The rows come from 4 hidden closed curves, with some noise, and rows from the same curve form a group. Each curve winds through 8 dimensions. The rows are also pushed far along 5 directions, which tell nothing about the answers.
In the rows, zero is written as 128.
Known rows, each followed by its group:
[172 124 104 151 149 136 106 137 112 186 122 146 175 155 167 145 125  87
 110 142 134]
L
[172 112 158 115 139 147 124 121 139 157 129  98 106 134 177  97 118 135
 113 160 139]
F
[146 126 138 127 104 152 132  81 114 112 147 121 148 134 184  99 120 132
 165 185 130]
F
[158 123 115 103 129 113 104 111 111 128 115 112 125 155 141 145 119 156
  80 141 157]
W
[132 127  89 113 162  96 121 133 109 168 106 121 130 130 107 130 127 104
 108 118 117]
F
[138 104  71  65 145 142  88 117  51 165 119 100 170 152 123 117 149 123
  73 114 152]
W
[118 150 167 131  85 169 146 116 174  92 139 124 121 127 169 130 123 158
 145 150 121]
L
[150 109 126 113 101 131 124  81 110 111 127 124 143 146 154 118 119 145
 118 166 146]
W
[102  96 117 109 143 161 119 130  67 112 148 108 164 111  64 118 171 156
  82 106 147]
L
[140 119 141 167 137 130  87  95 163  95 144 131 143  91 200 126  79 136
 175 183 111]
L
[102 111 123 145 115 104 184 137 116 144 146 137 101 119  75  80 160 107
 153 129 107]
F
[ 99 115 145 162 114 149 107  59  85  62 139 140 164 102 170  94  89 155
 162 179 123]
L
[156 103  95 142 145 157  96 107  90 159 122 112 134 124 136  83 123 119
 124 101 139]
L
[ 98 144 151  97  87 104 192 110 133  90 114 118 116 104  53 121 128 175
 148 118  85]
F
[ 60 157 121 180 100 127 175 190 145 144 103 191 102 162 124 135 140  40
 144  56 119]
F
[108 156 169 100  85 150 116 177 174  89 101 135 142 154 173 155 126 132
  91 107 154]
F
[ 29 129  99 178  95 118 146 146 143  75 153 172 134 101  85  96 164  99
 177 109 109]
L
[104 165 151 113  96 143 132 170 133 109 101 146 178 150 131 182 125 153
  72 101 126]
L
[135 168 149  97 115 156 165 147 145 141 116 107 137 148 120 183 153 156
  89 119 124]
N
[143 161 156  65 112 133 138 167 131 149 126  82 101 149 121 157 151 186
  72 104 141]
N
[ 95 147 120 118 114 113  72 112  99  67 125 131 148 128 207 128  90 144
 147 146 151]
F
[ 93  88  70 168 136 108  70  62  87  82 162 123 140  71 151  72  92 139
 187 160 109]
W
[137 137 120 101 138 135 154 122 131 148 151  95 110 131 106 126 176 147
 113 156 131]
L
[147  92 125 165 123 105 160 136 141 152 142 142 135 119  73 124 155 104
 146 126 119]
W
[188 123 200 139 106 133 174 124 142 140 134 106 102 126 127 139 118 174
 140 135 125]
L
[ 73 111  81 191 126 108 119  93 119  98 152 152  90 103 143  76 119  94
 199 131 120]
W
[126 118 113  85 131 128 110  76 102 104 105 114 153 128 129 110 109 141
 108 160 125]
N
[120 115 182  91 130 157 143 103 123  74 136  71 120  85  68 121 149 224
  93 138 133]
W
[126 114 145 169 138  75 158 149 121 158 145 151 122 112 102 104 145  94
 173 144 114]
N
[ 45 137  75  82 141 110 105 166  72 134 108 136 142 130  61 109 153 121
  68  70 122]
N
[249 103 148  89 120 152 131 134 115 210 139 102 144 189 181 124 140 126
  84 165 165]
N
[108 126 149 126 114 144 160 153 146 115 126 116 138  99  56 147 149 166
 101  87 103]
W
[183 156 241  98 103 142 182 178 189 128 116  87 110 134 126 193 147 184
  97 121 145]
W
[ 87 136 112  90 117 146  72 140  70 102 110 131 145 155 168 117 123 127
  90  91 172]
N
[ 99 139 175  94  89 133 125 111 168  50 119 110 128 106 150 112 113 178
 129 158 128]
F
[166 100 174  91 129 113 133  60  77  87 145  67 117  96 115  99 109 226
 130 187 138]
N
[ 77 111  95 143 127 159 135 133  75 122 139 135 135 115  69 100 153 127
 115  70 124]
L
[ 87 120 119 109 145 117  63  90 100  51 120 105 127 100 161 108  97 171
 120 143 153]
W
[137 109 134 176 145  76 120 104 112 119 153 131 118  99 152 108 114 116
 198 174 131]
N
[ 75 142 147 126 107 126 123  90 172  46 111 152 149 105 153 136  93 132
 150 170 106]
L
[ 79 156 141  52  80 164 110 159 124  69 106 110 167 153 125 160 149 174
  48  93 157]
W
[164 100  82  59 165 107 103 112  32 172 119  81 146 141  86 108 140 159
  64 126 145]
F
[163 143 173  85 131 137 115 119 114 143 136  87 115 146 186 126 134 167
 109 171 161]
N
[150 113  98 126 115 105 163  99 118 162 120 135 112 156 101 119 141 102
 128 135 125]
W
[117 121 153  91 124  96 127  84 101  61 113  97 123 102  77 134 109 219
  92 146 131]
W
[177 175 197  76  85 157 177 165 194 150  96 109 124 168 158 178 131 150
  92 124 124]
F
[ 92 129  79  86 110 149 148 125  95 132 135 110 136 129  49 115 179 149
  98  89 118]
F
[117 122  74  93 151 115 149 140  73 180 124 124 154 144  47 123 168 119
  72 111 111]
N
[206 127 167 120 101 155 104 147 126 155 112 130 165 186 225 177 107 120
  95 133 177]
W
[ 54 143 125 139 124 111 100  88 140  66 134 132 107  88 171  77 104 130
 188 165 113]
N
[105 107 111 111 152 124 143  99 108 114 169  93  95  94  83 108 155 160
 134 158 117]
L
[174 128 124 196 128 108 159  99 166 162 163 141 100 125 192 111 117  84
 217 194 103]
N
[128 112  67  89 118 175  80 102  62 136 139 115 168 156 164  89 142 124
 101 131 155]
F
[182 127 142 113 129 118 162 152 144 193 135 131 102 179 153 170 139  94
 110 143 142]
L
[196 148 211 120 139  93 200 102 176 155 109  99  85 122 137 148 108 148
 152 195 101]
F
[ 97 142 148  72 108 122 108 160  60  95 123 109 147 135 110 142 126 200
  62  94 149]
N
[131 110 154 137 132  84 183 161 176 141 131 127 113 103  44 125 173 119
 129 135 110]
F
[ 91 143 138 141 127  52 163 150 129 117 136 137 102 107  76 131 144 130
 162 126 111]
N
[101 124 146  92 151 138  84 100  86  62 117  95 138 109 135 128 116 187
  82 143 163]
W
[130 136 154 149 100 117 146 144 163 113 116 146 137 129 128 133 135 119
 151 124 132]
L

New rows. What belongs after each?
[135  96 126 122 154 140 130  88  85 118 145 104 165  99  76  99 162 153
 118 167 137]
L
[140 131 127  94 157 142 136 140  85 149 113 100 165 122  65 158 155 166
  57 108 127]
L
[139 126 108 149 106 125 116 144 109 151  92 173 147 184 183 150 105  60
 126  95 150]
W
[143 129 119 175 117  85 165 151 159 168 151 138 111 116 113 144 143 104
 176 126  98]
W
[ 94 120  68 105 142 143  98 149 119 134 116 104 148  97  46 109 159 157
  78  64 110]
L
[103 123 135 129  79 106 152 130 152  93 142 149 122 126 120  96 128 127
 159 140 113]
N
[137 132  71 123 134 120 137 178 118 207 132 128 138 149 103 155 164  88
 104  84 114]
W
[121 128 100 139 168  99 123 107 125 144 118 128 134 109 138 127 126  84
 159 158 112]
W
[ 72 150  96 153 122 111 132 167 132 125  79 186 126 168 111 159 126  62
 102  65 135]
W
[133 107 105 147 155 113  71  98 108 113 138 115 107 114 180  99 105 125
 148 144 155]
W
[114 149 136 150  96 102 154  91 153 108 129 144 117 130 189 127 111  96
 202 179 110]
W
[140 157 148 107 136 188 107 147 124 132 139 105 131 160 209 159 145 131
  98 136 173]
L
[191  81 133 177 147 112 152  96 139 174 156 109  93  92 102  86 129 126
 185 149 109]
L
[ 97  96  60 120 167  83  91 113  44 138 144 117 130 104  80  83 145 127
 124 120 133]
N
[ 65 165 134 130 128 131  91  94 117  43 117 118 146  91 168 122 104 175
 149 153 127]
L
[ 98 145 141 188  85 107 136 130 178  84 149 160 120 118 178 140 109 119
 192 148 111]
W
[159 113 113 125 134  71 158 125 132 155 127 117  99 135  64 138 150 142
 112 135 127]
W
[206 126 164  90 151 125 138 148 108 191 107 110 146 179 160 157 147 117
  62 161 170]
F
[180 111 118 114 168 141 101  90 126 150 133  78 152  93 118 112 137 174
 109 172 118]
L
[157  95  72 104 145 123 152  75  81 183 126  99 101 139  70  94 149 130
 106 129 119]
W
[142 106 132 174 159  86 153 109 129 162 116 160 120 130 147  94 121  48
 170 179 120]
F
[ 75 140 145 126 108 113 119  74 135  28 109 137 124 117 134 128  95 175
 126 164 132]
W
[147 112 142 143 165 108 183 135 130 185 110 130 109 130  80 120 152  90
 111 143 112]
F
[ 89 142 106  86  86 147 121 105  97  92  99 133 136 163 133 134 113 147
  82  96 140]
W
[167 123 135 125 143  89 183  99 156 168 142 115  87 132 105 126 151 116
 155 189 109]
L
[166  91 105 137 145 133 122 153 106 188 138 153 167 164 125 145 147  75
  94 127 144]
L
[138 136 117 134 150  81 180 143 169 170 122 121 101 123  58 150 183 101
 138 136 115]
F
[ 93 139 126 108 116 130 118 126 119  88 118 125 171 108  91 142 126 178
  89 127 108]
L
[164 131 144 134 103 152 117 170 169 150 131 122 136 139 151 154 126 146
 105 100 129]
L
[109 157 162  96  95 180 108 133 148  81 110 101 116 132 177 148 105 178
  93  92 144]
W
[ 83 141 138 184 116  78 162 180 186 114 124 164 116  94  89 145 132 101
 171  95  90]
F
[155 136 105 127 158 137 121 134 132 186 118 135 111 174 191 145 133  56
 127 136 149]
L
[153 100 139 108 112 122 138 129 119 125 140  99 144 106  75 134 144 177
 103 119 124]
W
[ 70 130 101  80 114 157 104 147 130  91 103 116 138 123  88 118 147 149
  68  75 133]
F
[145 144 137 159 128 132 110 148 142 143 109 154 156 143 191 156  94  91
 144 121 124]
F
[ 91 146 151  92  87 166  80 131 115  40 119 106 178 113 142 127 128 210
  84 113 157]
L
[150 139 135 138 130 125 139 191 160 171 122 139 144 143 116 185 138 116
  94  98 118]
L
[149 157 179  69  93 121 164 154 143 127 108 103 141 152 127 180 146 159
  96 130 136]
W
[171 106 140 124 152 173 138  69  73 143 144  80 139 112 118  87 150 169
 124 168 138]
L
[ 64 177 177 147  93 110 160 135 171  56 115 146 134  97 149 170 103 146
 174 135  92]
W
[133 111  82 173 157 106 109 125 110 160 103 170 128 163 147 129 119  50
 126 115 147]
W
[ 78 133 108 127 121 103  92  71 125  50 102 139 122 114 156 118  79 144
 138 150 127]
W
[189 127 171 129 140 160 173 151 118 192 115 119 149 159 119 167 155 122
  82 127 137]
F
[109 148 203 109  89 123 169 117 166  58 116 135 158 116 109 165 124 176
 119 170 114]
L
[146 148 193 138  97 126 171 149 164 129 118 129  78 151 176 129 115 124
 146 129 136]
F
[180 156 168 138  90 185 154 158 158 172 128 130 130 180 191 153 146 119
 115 125 149]
L
[ 71 125  94  95  78 157  75 149 113  70 120 133 172 134 129 135 124 160
  76  65 141]
W
[ 91 116 138 117 154 125 130  79  83  88 106 116 129 107 100 108 121 151
 106 147 130]
F
[120 125 155 147 125  78 175 116 141  98 118 138 106 118  67 144 130 149
 130 142 121]
W
[145 141 157  81 122 127 172 139 167 138 117 111 135 131  76 169 154 152
  81 144 111]
L
[168 101 127 138 135 130 163 127 107 183 136 132 155 138 104 104 151  99
 127 153 114]
F
[121 165 157 107 128 142 163 156 133 139 110 121 150 144 121 182 151 132
  89 127 125]
W
[102 104  89 161 144 154 121  67 116 114 147 118 118  86 120  58 135 117
 181 149 110]
L
[207  92 128 147 159 130 124 136 123 193 142 107 132 130 124 119 154 107
 129 135 152]
L
[154 114 111 127 171 102 134  93 111 155 103 115 115 124 105 130 118 118
 119 141 120]
W
[122 153 200 140  80 121 157 183 187 102 126 139 101 141 183 133 116 131
 143 127 133]
F
[129 115  90 124  94 122 133 187 145 168 126 144 144 154  86 148 164 101
  93  63 129]
W
[111 119 112 115 142 174  50 112 115  86 125 106 161  99 172 126  94 167
  99 114 134]
L
[110 154  96 145 105 141 141 155 163 160  93 165 117 161 159 136 123  49
 152  73 116]
F
[104 126  93 134 109 199  84 112  89 115 130 136 162 149 183  96 126 119
 111 106 151]
L
[154  88 120 182 144 111 166  81  96 158 160 133 131 101  89  82 142 114
 178 174 106]
L
[198 107  79 136 164 104 158 146  89 248 135 129 133 164  99 132 157  79
 110 138 119]
N
